There are 5 ways to turn a row about zero (a turn may also mirror it). The second row of each pair is the first, turned, with some noise.
In the rows, zero is written as 128.
Known pairs, each followed by its turn:
[ 69 214 155 167 122]
[ 53  81  72 119 171]
J_539

[111  77 150 154 121]
[131 163 149  91 159]
J_539

[ 93 122 191 113 101]
[123 105 158 127 194]
J_539

[141  93 126 144  52]
[102  91 160 151  63]
J_952

[ 85 163 119  92 131]
[156 186 120 126 110]
J_919

[109 164 100 148 135]
[148 141 125  79 113]
J_919

[114  87 105 149 139]
[171 136 144 126 101]
J_952

[ 51 126 109 139 142]
[134  99  93  61 145]
J_539

[110 135 115  75 112]
[146 137 129 178 157]
J_89

[ 89 150 128 149 151]
[158 112 163 127 150]
J_649

[101 109 147 150 119]
[ 94 141 106 122 146]
J_919

[ 91  57 103 199 153]
[ 98  98  41  77 105]
J_89

[156  92 120 177 117]
[164  91 168 150 111]
J_952

[107 131  75  95 135]
[140 137  84  92 100]
J_952

[117 214  80 118 126]
[111 117  30 136 141]
J_952

[159 153 128 138 122]
[110 134 122 162 121]
J_539

[175 132 116 123 122]
[133 130  82 141 118]
J_649

[155 125  89 139  41]
[139  68 152 117 202]
J_89

[158 102 141 124 129]
[123 153 115 145 106]
J_649

[167 114  47 141 181]
[212 143  81  74 123]
J_89

[165 153 125 117  94]
[ 87  82 116 126 129]
J_952

[184 103 156 111 122]
[127  87 136 177 125]
J_919

[150  96 108 121  84]
[145  71 132 133 148]
J_89

[147 152 146 137 131]
[123 142 156 112 115]
J_89

[163 125 121 148 108]
[126 147  94 145 146]
J_649

[ 55  93 166 154  94]
[ 93 169 199 111 160]
J_649

[ 95 174 184 139 152]
[106 153  69 123  78]
J_919

[113 178 137 150 178]
[191 105 150 127 137]
J_649

[ 94 117 168 119  99]
[109 155  88 157 150]
J_919

[171  98 142 138 132]
[127 164 161 141 111]
J_539

New pairs, each followed by its turn:
[154 118 119 146 164]
[154 136 118  94  99]
J_89

[ 95 145  53 129 162]
[147 166 172  62 116]
J_919

[153 147 137 143 139]
[129 142 151 101 117]
J_89

[153  81 119 134 160]
[ 91 100 175 136 126]
J_919

[101 141 147 154 148]
[ 90 152 116 118 119]
J_89

[127  74 112 116 127]
[149  90  95 138 113]
J_89

[ 79 129 149 138 152]
[142 127 189 122 136]
J_649

[ 76  76 173  75  74]
[108 187 104 201 187]
J_919

[111  88 169  92 137]
[113 169 174  98 119]
J_952

[143 121 151 132 108]
[125 163 114 125 126]
J_649

[128 100 113 191 142]
[ 81 104 139  82 144]
J_919

[125 129 146 125 114]
[114 121 142 140 125]
J_89

[ 72  93 111 105 119]
[136 175 122 112  73]
J_952

[188 147 108 125 155]
[147  78 115 104 167]
J_952

[112 188 101 138 103]
[113 117  69 159 123]
J_952

[148 146  79 105 125]
[158 115 100 153  93]
J_539

[148 125  67 143 125]
[167 117 104  93 160]
J_89

[127  99 108 105 142]
[103 107 130 141 102]
J_649

[ 96 121 104 140 134]
[118 106 152 132 148]
J_649

[154 190 143 116 160]
[137 188 172 118 121]
J_89

[ 96  56 108 114  96]
[196 148 133  92 157]
J_539

[146 171 132 114 125]
[109 109 117 167 121]
J_539

[114 115 112 117 140]
[112 105 142 135 120]
J_649

[139 125 123 132 135]
[132 124 119 138 128]
J_649

[193 145 110 148 121]
[146 132  65 155 137]
J_649

[ 96 141 139 109 144]
[114 157 115 158 125]
J_89

[150  87 189 164 145]
[140 195 151 167 111]
J_649

[117 144 123 117 149]
[141 104 136 123 122]
J_649

[108 176 136  90  96]
[133  77 111 163 158]
J_539

[135 118 124 165 178]
[183 131 140 140 157]
J_952

[ 73 104 169 122  97]
[ 97 182 154 150  95]
J_952

[129 150 120 123  82]
[146 127  99 162 153]
J_539

[108 112 154 141 142]
[100 122 115 131 102]
J_89

[ 96 139 110  91 147]
[119  83 144 105 111]
J_649

[172  77 166  90 138]
[150 144 205 141 124]
J_539

[140 196 154 204 104]
[ 43 156  79 158 154]
J_539

[113 109 117 180 162]
[103 157 113  76 110]
J_539

[144 153  84 127 161]
[131 115 101 132  72]
J_539

[132 149  89 148 131]
[137  98 110 141 157]
J_649

[150  90  99 100 126]
[173  97 113 140 125]
J_89

[132  86  57 129 100]
[199 164  92 120 111]
J_539

[117 127 150 175 133]
[ 86 126 123 102 112]
J_89

[132 121  57 148 126]
[161 122  87  94 162]
J_89

[153 130 126 138 162]
[110 136 138 127  88]
J_539

[166 181 139 120 105]
[181  98 100 135 109]
J_919

[ 73 159  91 143  55]
[101 130  74 174  57]
J_952

[196 138 110 212 132]
[171  46 140 175 157]
J_952

[142 125 139 109  96]
[145 115 119 159 142]
J_919

[156 123 118  94 142]
[170 126 136 144 116]
J_89

[ 94 216  88  96 150]
[113  42  73 144  97]
J_539

[141  79 136  71 105]
[ 98 129 164  71  96]
J_952

[155 153 100  86 114]
[179 137 151 146 162]
J_89

[118 107 120 150 123]
[114 129 144 145 147]
J_649

[ 95 138 125 135  71]
[ 97 113 129 146 175]
J_89

[112 118 127  97 141]
[125 158 142 144 119]
J_919

[147 141 122 118  89]
[116 139  90 102 138]
J_649

[117 131 109 131 107]
[126 123 116 128 157]
J_89

[157 146 128  81 126]
[ 98 114 117  87 142]
J_952

[116 140  90 150 126]
[142 136 135  82 140]
J_919

[206 123 120 166 187]
[186  66 151 119 191]
J_952

[111 162 128 151  96]
[138 134 127  98 177]
J_649

[170  92 113 136 123]
[146  87 155 108 119]
J_952

[140  93 137 104 168]
[149 143 157  81 150]
J_952

[147 131 143  91 128]
[128 134 113 112  90]
J_649

[101 122 104 158 176]
[186 150 115 141 137]
J_952

[121  90 129 148 149]
[ 86 126 148 124 135]
J_919

[117 148 150 126 123]
[131 135  97 131 116]
J_919

[101 114 106 121 128]
[103 107 144 132 135]
J_649

[147 135 126 163 161]
[ 93 148 127 120 102]
J_539

[ 96 111 104 117 132]
[124 158 151 118 146]
J_919

[125 111 131  97 111]
[ 98 130 124 110 106]
J_649

[115 125 203 101 108]
[109 143  77 192 125]
J_919

[ 91 112 165 132  89]
[133 128 133 115 195]
J_539

[167 119  97 128  81]
[ 92 135  71 131 148]
J_649

[145 103  87 130 152]
[111  94 115 170 122]
J_649

